The same things were measured in two ways. Each way mixes the same 11 hidden numbers, adds some noise and spreads widely along 7 directions of its own, which tell nothing about the thing.
In the rows, 128 means zero.
Some things both ways: the first way, then the second way.
[157  89  78  72 151 128 191  90 136  97 139 198 155 114 143  98  91 108
 132  96]
[134 114 105 133 148 113 147 110 114 133 145 131 104 182 104 126 121 132
 101 117 133 151]

[ 98  95 152 154 116 125 141 143 100 132 129  86  85 148 132 130 141 124
 153 160]
[160 186 111 186 120 196  72  91 100 163 166  91 123 106  72 136 176 168
 139 126 133 129]

[117 175 114 118 119 155 186 156 115 133 112  83 123  94 113 155 130 115
  86  84]
[139  83 115 103  93 116 177 118 124 142 132 166 160 163 132  96  89  77
 158 138 105 123]

[ 91 106 151 123 142 157 173 168 134 128 154  92 118 113 140 134 117 134
 119 103]
[117 129  97 152 102 123 122 126 112 125 140 126  94 111 103 136 124 140
 122 101 139 140]

[194  99 104  92  64  90 189 126  95 137 122 160 111 121 132 133 139  53
 156 128]
[210 125 183 143 122 142 163 125 104 133 154 178 204 194 128  83 141  79
 172 167 104 165]

[116 110  45  94 145  83 139 143 138 125 130 162 126  90 125 126 152  75
 124 161]
[112 102  96 144 130  73 119  96 165 148 123 165  80  63 159 103  71  90
 144 137 144  95]

[ 87 127 150 132 146 120 143 113 126 155 131 110 128 118 123 184  75 110
  91 125]
[148 134 147 142 108  80 109 140 133 146 105 131 125  99  86 165 112  92
 123 145 141 107]

[109 126  76 145 100  86 213  89 107 142  82 111 136 119 149 124 120 104
  96  83]
[ 63 121 122 107 118 131 151  87  83  98 109 123 115 106 159 128  96 132
 141 169 118  89]

[120  77 129 120  81 107  92 126 110 143 115 153  91 111  86 140  87  59
 132 191]
[109 141 150 158  88 106 106 131 106  83 117 130  91  58 161 125 123 132
 166 122 118 136]

[122 151 115 137 111  76 142  90 159 149 118 189 132 162 137 133 108  95
 164 182]
[146 117 116 102 141 195 157 128 112 137 160 141 179 190  99 126 147 135
 125 117 115 158]

[104 155 114 124 160 108 146 117 141 146 139 166 114 135 121 199 115 113
 101 141]
[137 107 148 160 137  96 111 121 129 103 138 142 101  79 160 107  76 101
 155 102 125 122]

[ 87 206 110 153 108 107 174 130 140 167 104 111 127 143 147 182 121 118
 146 157]
[126 113 145 117 165  79 143 154 154 143 117 143  97 102 123  84 163 115
 134 119 118 117]

[129  79 123 109 127 150 148 168  94 149 165 110 126 117 134  98 120 116
 104 143]
[152 149 139 159 172 129  92 147 142  88 138  76  99 122 113  94 170 164
 121  76 147 155]

[113 116 111 123 150  98 125 122 126 151 113 169 114  98 130 147  77  85
 132 160]
[117  85  93 146 111  72 145 120 125 127 135 104  85 117 157 118 117 137
 137 106 146 128]

[100 131  45 159 134  80 161 122 179 113  88 164 124 149 184  97 172 153
  94 102]
[138 109 104 147 172 101 130 112 121 164 135 110  87 113  86 191 166 157
 107 130 168  88]

[151 168 141 120 229 181  86 166 144 118 126  99 167 119 114 134 120 213
 111  60]
[154 124 150 144  61 130 120 151 109 125 109 106 129 106 152 102 105  93
 159 133 141 133]

[122 118 201 124 139 182  90 117 112 120 154  88 127  80 109 157 108 126
 153  96]
[102 127 100 151  99  79 115 116 154 147 112 104  95 160 155 129 131 180
 123 102 142 133]

[130 117 124 120 111 116 131 142 119  95 143  85 118 117 134 115 175 140
 164 136]
[166 202 173 137 154 212  59 140 142 153 112  97 134 140  92 110 161 151
 110 113 138 138]

[109 199 130 168  89 105 137 134 157 143 146  91 128 153 169 143 205 154
 142 151]
[127 149 152 115 153 115 118 125 130 135 112 120 149 120 114 113 153 147
 135 130 131 108]

[121  71 148 116 168 221 123 124  88 118 146 116 134  64 111 136  96 163
  90  53]
[109 121 150 121 106 102 132 137 119  84 117 148 113  93 178 122  94 114
 145 119 122 132]

[182 139 131 102 172 160 129 121 121  77 139 153 149 125 158  93 133 172
 119  70]
[118 126 145 128  51  92 148 111  67 104 132 122 146 117 162 153  85  90
 147 179 102 136]

[113  76 143 137 173 160 199  90  86 159 143 106 118  93 106 122  72  90
  90  75]
[134 156 146 133 162 101 105 119 148 131 131 139 164 120 100 113 120 133
 122 118 123 119]

[123  95 139 118 107 145  92 131 112 113 164 132 118  95 138 108 140 133
 155 162]
[104 133 110 117 109 127 129 109 113 130 133 138 122 102 138 130 116 125
 133 145 123 127]

[128  86 156 138  64 128 134 124 116 126 155  79  82  95 108 103 157  67
 131 145]
[ 66 180 165  99 176 151  89 145 173 113 109 161 151  88 126 155 138 170
 104 100  98  86]

[166 178  84 105 155  80 169 131 182 150 138 185 184 166 167 122 130 130
  95 103]
[126 114 141 137 157  82 129 141 128 113 112 112 116 124 112 134 125 130
 119 117 147 114]

[147 179 140 134 116 117 144 144 173 101 139  77 137 156 139 105 168 141
 110  92]
[148 135 181 144 147 146 127 178 138  99 131 112 155 183 121  99 126 118
 107  95  97 155]

[174 108  99 118  83  86  70 132 179  99 159 197 128 145 168  94 199 147
 162 163]
[144 103 137 159 178 118 153 122 129 139 155 163 123 132 135 122 137 128
 132 133 132 119]

[ 99 145 110 145 147  93 147 106 127 151 117 111 139 161 130 178 129 121
 101 133]
[181 145 151 130 125 157 105 136 135 132 119  98 161 159  98 147 129 109
 122 136 147 122]

[196 120 212 127  85  92  87 121 101 143 119 161 110 175  73 157  78  95
 136 149]
[140 145 161 119 154 181 116 132 141 139 129 144 167 156 121 149 128 124
 116 145 116 137]

[156 216 152 130 122  77 191 122 137 165 118 165 134 203 156 221 128 122
 137 114]
[115 142 163 125 132 166 124 126 112 134 129 159 147  95 127 166 114 118
 136 149 104  87]

Other things, the second way, with their names:
(419): [ 92 151 107 126 137 117 114  94 102 128 123 110 101  91 106 125 151 168
 131 130 142 109]
(912): [117 172 145 117 167 141  91 142 175 125 135 126 140 118 127 114 150 154
 108  97 108 132]
(600): [ 87 144 167 120 146 167 109 171 156 111 121 169 104  90 139 147 101 118
 104  91  83 111]
(556): [162 115  97 126 102 151 141  99  99 119 135  93 122 171 132  79 155 139
 166 128 153 177]
(17): [113 106 164 106 113 112 152 169 122  81 118 134 127 131 173  96  89  82
 125 123  92 147]
(72): [142 119 147 121 134 128 130 145 152 147 111 117 130 138 152 123 164 140
 141 132 137 126]
(247): [146 126 153 107 128  83 134 140 126 124 101 127 159 121 116  90 128 111
 144 126 144 122]
(583): [103 114  72 158 159 143 131 112 152 165 163 147  88  76  96 130 149 142
 126 119 122  80]
(1160): [164 111 128 120 128 175 154 161 135 196 160 169 143 141  80 168 163  89
 114 145 105 131]
(732): [106 113  83 112 136  86 139 105 112 142 125 106 106 100  97 165 147 155
 120 132 164  89]
(102): [116 113 160 132 117 144 144 150 107  75 143 141 148  99 169  97  84  86
 147 127  86 122]
(522): [ 87 112 117 111  87  71 147 140 137 118 121 119 116 105 178 167 132 126
 124 151 110 129]
(697): [136 130 141 147  76 163 126 140 108 121 130 141 126 130 137 125 110 104
 145 134 108 158]
(696): [116 123 127 149 170 192 140 144 141 156 156 140 108 125 110 127 171 137
 113 135  94 120]
(507): [125 117 139 117 119 147 148 117  80 134 140 115 154 119 136 142 127 126
 141 153 121 118]
(918): [106 124 142  99 161 141 146 123 115  75 136  92 143 169 169 107 127 145
 120 131 111 148]
(225): [113 130 139 161 118  90 137 103 122 166 141 176  98 110 137 191 109  96
 115 197  91  99]
(114): [127 130  82 175 174  68  97  96 162 151 148  64  48 140 130  98 146 170
  99 101 154 141]
(675): [127 142 161 156 165 195 105 141 180 121 143 151 128 152 164  79  99 110
 121 111  73 110]
(118): [148 129 118 118 121 151 121 127 127 116 146 115 134 117 126 152 143 125
 134 124 132 130]
(741): [143 125 136 143  94 153 121 120  85 118 140 123 137 107 132 126 108 130
 156 109 134 135]
(391): [126 124 105 118  84 110 124 103 123 146 106 107 141 137 115 143 105 121
 139 142 144 103]
(731): [144 124 140 104 118 165 148 147  91 112 129 112 163 148 113 148 148 133
 125 130 145 147]
(971): [171 163 166 116  65 108  97 121 111 124  81 110 185 147  98 142 109 111
 152 144 153 129]
(253): [136 122 136 114 114 122 156 130 123 157 131 174 153 135  92 132 125  84
 136 157  93  99]
(623): [ 57  91  71 130 111  79 142 102 149 121 113 140  49  80 196 139 112 165
 135 118 157 108]
(217): [116 143 136 149 156  56 107 138 171 101 114 126  95 125 130 114 134 145
 111  95 132 132]
(1116): [151 148 133 161 138  74  88 110 184 158 141 144 144 106 142 123 128 138
 141 115 129 119]
(633): [151 129 155  89 130 133 130 163 134 155 100 137 157 110  88 136 142  99
 124 132 149 113]
(523): [108 116 115  89 164  62 156 188 207 126 105 168  91 125 114 105 154  86
  81 129 122 140]
(554): [156 130 135 141  76 134 137 105  66 149 147  84 173 150 141 135 143 140
 153 162 132 143]
(790): [117 108 108 137 165 188 159 130 115 135 185 158 107 133 113 119 118  98
 104 130  83 124]
(209): [145 143 136 113 143 216 112 159 147 133 141 134 152 126  96 108 142 114
 123 104 109 140]
(824): [123 153 173  99  65  64 122 137  60  69  99 118 158  97 138 148 125 136
 154 121 136 174]
(645): [133 150 157 133 171 146  85 159 170 108 121  93 112 112 145 121 151 156
 112  87 133 125]
(138): [ 67  84  55 134 161 208 160 103 128 165 178 164  92 133 111 157 103 145
 103 106  96  70]
(986): [147 142 144 132  97 145 104 156  95 102 104  66 131 133 110 183 160 163
 126 102 175 136]
(950): [127 102 123 126 130 113 150 136 107 123 131 142 104 104 122 141 121 110
 125 130 144 125]
(868): [162 135 126 156 166 153 106 148 170 126 152 115 105 149 111 115 170 140
 113  98 135 164]
(595): [123 121 114 105 132 146 137 122 111 109 126 111  92 121 150 134 137 135
 127 127 148 125]
(393): [164 132 121 183 174 154  95 109 149 169 133 100 116 161  80  86 161 176
 137  85 163 119]
(799): [138 106 112 112 124 145 166 119 114 139 153 147 137 172 139 121 134 117
 130 140 114 151]
(148): [126 145 143  98 122 135 114 129 124 130 116 122 188 148  97 142 124 151
 130  99 127 113]
(995): [141 114 118 164 122  89 119 113 136 129 112 113 132 164 121 113  99 142
 132 106 170 131]
(699): [145 112 106 141 105 187 136 113  80 109 145  91 115 182 128 133  97 132
 121 107 145 131]
(451): [103 127 109 113 114 121 125 119 104  94 117  74  78  93 160 142 145 144
 129 143 145 137]
(787): [165 132 127 129  63 100 129 121 123 185 111 178 160 111  79 171  97  62
 139 183 145 103]
(552): [119 151 133 115 103 143 128 100 111 155 143 152 158  93 121 123 117  92
 144 183  88 106]
(1012): [107 164 162 148 164 159  83 148 157  98 120 124  98  54 147 137 153 150
 130 114 123  97]
(926): [137 144 162 157 114 152 131 147  95  81 148 132 120 143 147 115 125 117
 129 124  98 152]
(429): [158  99 138 128 182 128 154 155 178 141 152 159 145 156 140  80 126  81
 111 141 118 155]
(1129): [181 110 157 118 116 134 148 121  89 106 135 112 175 144 137  58 120  85
 175 144 127 149]
(576): [ 83 108  89 102 110 135 145  84 107 112 141 119 152 133 178 129 100 172
 150 113 136 127]
(674): [126 106 144  79 174 124 157 175 182 150 133 189 151  95 132 183 129  64
  87 170 114 105]
(517): [152 134 127 136 151 180 121 132 145 163 175 133 139 134 120 127 168 133
 124 121  97 137]
(488): [146 117 136 111 143 189 143 159 117 121 153 142 127 120 117 123 146 105
 122 120 115 150]
(992): [ 95 135 102 160 121  76 126  96 128 115 140 149 103 121 125 137 136 171
 137 107 118 130]
(821): [140 146 179 115 204  89  94 164 184 102  91 107  94  84 148  73 165 132
 123 106 159 123]
(143): [123 114 138  64 149 179 159 190 162 111 143 164 166 153 130 137 116  78
  85 119  94 153]
(1089): [117 114  72 128 111 150 128 126 127 144 143 127 100 122  92 162 112 134
 105  92 149 125]
(964): [117 122 130 119  96 119 134 127 131 117 113 127 135 126 163 124  98 106
 137 152 125 124]
(1138): [159 111  99 130 165 148 133 122 137 144 156 112 159 149  89 128 123 125
 116 109 159 108]
(483): [141 120 120 155  94 127 128 130  94 142 144 126 100  86 105 124 141 110
 151 129 119 126]
(269): [104 124 127 118 170 177 114 152 158 101 131 116  86 104 160 117 113 125
 103 106 126 124]
(1134): [115 143 116 148 135  87  96 117 139 136 137 100  93  79 133 136 144 155
 124 106 135 124]
(43): [ 84 136 121 102 157 188 120 148 126 106 131 112  92 122 129 128 128 154
  94  84 114 132]
(652): [ 84 144 107 110 116 176 117  98 106  99 123  99 140 154 136 134 111 174
 127 112 125 126]
(353): [113 181 113 105  98 187  71 113 136 145  91  52 131 143 100 172 167 195
 117 112 152 106]
(864): [158  98 119 103 116 135 165 138 108 133 132 125 110 162 135 145 141 109
 125 137 147 147]
(1128): [130 132 114 123 115 144 128 161 146 160 123 131 106 135  90 184 175 131
  97 132 131 142]
(438): [127 122 127 130 117 209 130 147 125 111 135 126 107 153 139 144 114 112
 115 125 110 138]
(475): [142 102  97 131 154  99 160 108 137 129 148 130 106 124 137  76 136  89
 134 175 133 139]
(906): [133 118 129 119 111 125 142 127 116 120 127 132 149 148 135 131 126 134
 142 114 133 141]
(888): [ 64 108  45 164  77  82 136  63  86 157 136 113  82  80 111 177 120 178
 145 140 151  86]
(581): [130 135 144 102  97 101 127 147 135 114 102 121 130 138 161 153 148 138
 127 137 146 164]
(1067): [129 132 134 132 134 160 130 134 149 132 140 133 134 177 159 111 113 119
 110 130 106 148]
(1161): [147 122 131 120 163 135 137 150 167 143 130 140 143 143 119  98 157 105
 121 147 131 157]
(1061): [101  84  80  68 124 158 178 122 124 116 150 142 134 150 149 146 106 115
 118 122 116 120]
(1011): [134 107 111 144 124 106 140  94 118 136 124 114 146 148 142 111 100 126
 145 150 153 111]
(141): [135 132 122 139 147 119 115 102 136 123 130  89 107 144 159 115 143 155
 129 133 151 134]
(677): [ 81 112  93 127 101  57 137 104  99 107 107  72  87 129 154 150 126 169
 124 123 153 114]
(817): [131 123 167 108 167 161 147 183 126  80 140 101 138 177 153 132 161 140
  98 100 106 159]
(989): [106 172 130 123 189 168  86 131 169 142 118 137 116 124  90 124 141 164
  91  98 141 115]
(1087): [142 126 113 194 124 141 113 120 126 125 153 138  85 151 105 117  97 125
 118  95 123 137]
(849): [177 102 127 112 141 164 152 142 147 139 141 117 159 233 128 109 143 128
 124 103 133 170]
(1124): [187 134 168 159 137  73 118 123 137 149 114 115 147 140 107 116 156 113
 151 155 150 122]
(859): [106 122 136 103 181 208 127 149 133  77 141  74 126 166 157  87 149 185
 122  56 109 130]
(1039): [ 95 130  97 124 123  81 120  86 134 126 123 123  87  96 185 109 113 155
 138 124 149 121]
(1147): [107 130  72 125 107 117 134 101 135 180 128 134 106 138 102 166 139 144
 101 152 151 129]
(613): [126 121 101  95  88 162 162 104  55 133 145 112 136 175 107 117 149 149
 145 129 123 167]
(1027): [116 117 141 121 169 153 139 163 149 134 128 116 107 135 145 137 148 130
  93 131 120 116]
(841): [172 149 145 124  82 153 106 124 113 129 118 110 173 138 114 140 146 132
 163 127 145 154]
(1053): [201 123 152 180 204 129 121 142 169 181 155 133 106 164  91  81 186 121
 121 122 135 147]
(379): [117 100 146 128 128  97 159 143 115 127 123 128 124 144 146 110 140 130
 137 125 113 132]
(505): [175 159 180 139 132 132 101 148 139 129  98 118 125 156 108 143 164 130
 127 134 138 137]
(545): [117 113 106  79 135  73 143 136 180 120 101 163 137 143 110 113 131 120
 131 103 136 133]
(212): [ 98 124 126 120  90  35 125 114 117 101 103 116 128  86 166 128 109 139
 148 132 149 131]
(175): [ 90 107  89 127 102  91 150 101 117 132 137 160 119 107 135 142  99 129
 134 128 127 118]
(877): [149 143 175 121 126 134 126 134 122 143 115 105 158 169 152 110 122 111
 122 165 111 129]
(776): [143 145 136 158  81 138 112  98 107 179 131 180 132  70  85 147  81  64
 153 188 111  89]
(59): [151 127 141 165 123 172 128 157 134 159 149 142 127 145 106 126 158 125
 127 117 104 146]
(1146): [160  91 120 170 162 130 148 151 147 131 157 129  92 179 115 115 165 141
 119  84 124 145]
(670): [124 141 112 106 140 100 119 102 150 129 136 134 162 137 149 123 139 174
 136  96 146 132]
(717): [161  80  98 158 153  69 152 128 152 130 132 112  74 179 141  88 165 159
 137  81 178 165]
(157): [105 130 125 111 136 148 123 158 148 106 111 133 107 129 125 145 128 132
  98 107 138 140]
(62): [136 127 176 184 175 106 112 169 155 112 123 105  72 176 167  66 103 124
  87  89 119 152]
(1110): [138 134 122 111 153 179 124 142 164 184 147 150 166 110  89 147 161 115
 119 145 113 107]
(39): [125 118 120 139 151 126 125  85 129 168 116 106 119 170 122 127 119 151
 133 138 136  81]
(1008): [111 127 148 124 150  62 122 116 148 125 108 138 146  98 139 119 123 135
 147 129 131  81]

Some of these things the first way, each followed by its name:
[ 65 128 138 171 101 112 144  81 116 135  95 127  97 136 126 173 114 113
 163 150] -> (799)
[124 134 130 133 108 122 117 149 114 119 115 141  95 141 102 132 127 128
 128 165] -> (1061)
[ 55  64 132 146 133 167 119  81 128 126 166  86 135  83 128 125 128 144
 131 122] -> (989)
[194 160  55  93 149  91 183  99 130 110  78 150 156 134 102 120 122  98
  87  58] -> (39)
[141 167 121 144 132 145 115 138 128 137 100 121 144 129 145 137 152 152
 128  93] -> (72)
[141 114 127 136 163 124 122 128 112 145 108 134 122 143  97 123 102 110
 116 127] -> (645)
[119 125  91 114 115 146 100 129 159  80 138 143 130  93 140 102 144 162
 110 123] -> (138)
[136 103 116  99 117 161 114 161 139 138 143 150 153  99 140 132 136 135
 128 108] -> (717)
[ 82 111 156 154 176 160 143 105  93 123 123  94 122 123 127 132 105 149
 122 105] -> (114)
[175  82 135 116 102  99 107 177 109 133 136 139 102 134 108  97 102 118
 127 170] -> (732)
[181 133 130 135 135 134  74 149 129 100  81 145 122 142 111  42 128 122
 116 118] -> (522)
[ 89 138 117 155 119 105 123 142 166 133 124 135 125 149 148 144 141 163
 121 137] -> (950)
[167 149 116 113  89  85 130 181 113 162 140 115 134 162 130 136 164 120
 140 178] -> (821)
[183 109 160  66 147 169 118 168  93 156 157 187 169  93 142 157  83 125
 139 100] -> (623)
[120 155 139 126 147 106 158 110 142 181 164 182 177 147 217 171 108 151
 159 145] -> (731)
[108 129 163 133 127 101 165 100 133 162 164 178 107 121 156 161  90  85
 173 176] -> (824)
[134 186 115 124 121 130 184 174 104 162 157  98 146 128 181 154 173 161
 122 127] -> (1129)
[128 146 136 134 172 171 200 108  69 140 105 102 134 121 133 131  98 137
 117  72] -> (552)
[177  71  66  96  99 105 130 146 118 102  98 153 119 107 118  63 132  91
 123 125] -> (1053)
[ 67 163 143 176 172 175 171  86 109 148 140 106 147  92 221 164 131 210
 116  60] -> (507)
[136 161 127 107 153 139 173  95 130 149 153 151 182 145 154 145 119 136
 122  97] -> (652)
[ 83 168 167 157 109  98 137 125 163 151 145 129 104 156 148 182 143 118
 162 166] -> (175)
[163 104 112 121  99  83 121 143 116 119 103 132 119 126 148  93 120 107
 136 139] -> (1027)
[147 184 153 129  98 161 160 174 136  96 136 111 124 142 150 103 158 188
 158 110] -> (613)
[117 145 193 139 150 134 126  85 105 175 115 172 146 161 129 205  59 118
 172 128] -> (581)
[117 146 131 135 111 119 124 158 118 137 130 130 106 172 134 152 155 134
 127 175] -> (118)
[111 126  78 128 141  93 123  97 152 157 139 141 145 100 128 124 120  98
 138 166] -> (247)
[118 107 160 134 122 168  45 153 124 139 142 119 119 132  91 134 104 162
 127 180] -> (583)
[158 114 153  98 104 101  99 135 101 143 144 134 134 115 125 146 104  90
 146 169] -> (964)
[ 50 122 154 164 210 220 167  89 118 167 126 115 161  79 156 167  61 182
  77  27] -> (888)
[156 145  90 105 171 124 140  58 120 101 129 152 175  92 188 116 134 144
 160  90] -> (877)
[ 89 156 135 137 124 109 128  92 162 117 118 134 109 135 107 180 106 105
 135 141] -> (600)
[152 149 113 146 167 152 123 135 121 105  82 147 111 159 113  81 139 151
 131 107] -> (517)
[ 92 135 101 185 113 131  60 140 156 114 105  91 108 113 138  52 186 156
 113 153] -> (1110)
[ 79 129 189 173 110 181  95 153 112 110 109  80  84 105 124 148 106 179
 126 109] -> (1160)
[ 98 120 135 135 136 141 150 133 115 156 108 136 137 163 124 140 104 116
 109 129] -> (868)
[176  81  73  94 155  70 126  92 117 157 103 222 159 119 126  77  66  50
 136 160] -> (429)
[ 87 124 148 188 177 155 157 101  98 128 116  83 103  87 196 117 147 171
 151  77] -> (554)
[168 107 155  99 118 107 139 153  97 164 166 153 117  91 136 124 103  61
 144 156] -> (212)
[123  99 122 164 103 123 103 161 124 124  91  84  95 165  92 102 169 135
  97 126] -> (1012)
[160 123 115 108 169 138 186 167  98 130 137 138 114 111 154  87 127 107
 120 109] -> (1134)
[148 117 139 105 156 126  99 134 110 143 131 165 155 144 118 145  81 146
 125 146] -> (269)
[ 92 169  97 185  76  97 114 128 182  80  68  53  82 170  73 108 184 135
 109 136] -> (253)
[116  86 172 134  73  93 106 119  92 134 145 109  88  96 127 152  85  87
 149 183] -> (677)
[179 115 143 123  97  74 135  77 120  85  70 180  89 181 101 144  97  86
 146 116] -> (225)
[118 104 134 139 172 172 109  82 108 121 130 119 125 118  91  91 112 123
 134 130] -> (912)
[151  88 129 132 165 165 100 109 124 124 156 154 109 108 104  85 160 119
 160 131] -> (670)
[114  89 128 124  57  97 147 178 110 149 147  64  92  74 121 141 146  74
 115 148] -> (393)
[112  89  61  94 142 146 112 112 138  84 140 132 138  58 137  97 136 129
 106 116] -> (776)
[ 80 107 129 130  88 143 113 131  89 159 130 125 135 104 127 156 111 122
 150 178] -> (556)
[118  75 111 173 127  97 116 123 111 137  69 137  91 135 115  86 101 101
  94 129] -> (674)
[142 132 147 126 105 169  89 199 152 105 108  68 141 172  70  56 141 159
 111 122] -> (523)
[160 184 131 110 112 100 109 108 144 103 121 112 129 182  88 175 163 112
 142 147] -> (675)
[189 116 104  72 143  72 169 119 154  72 130 141 141 116 142 111 125  92
 157  86] -> (62)
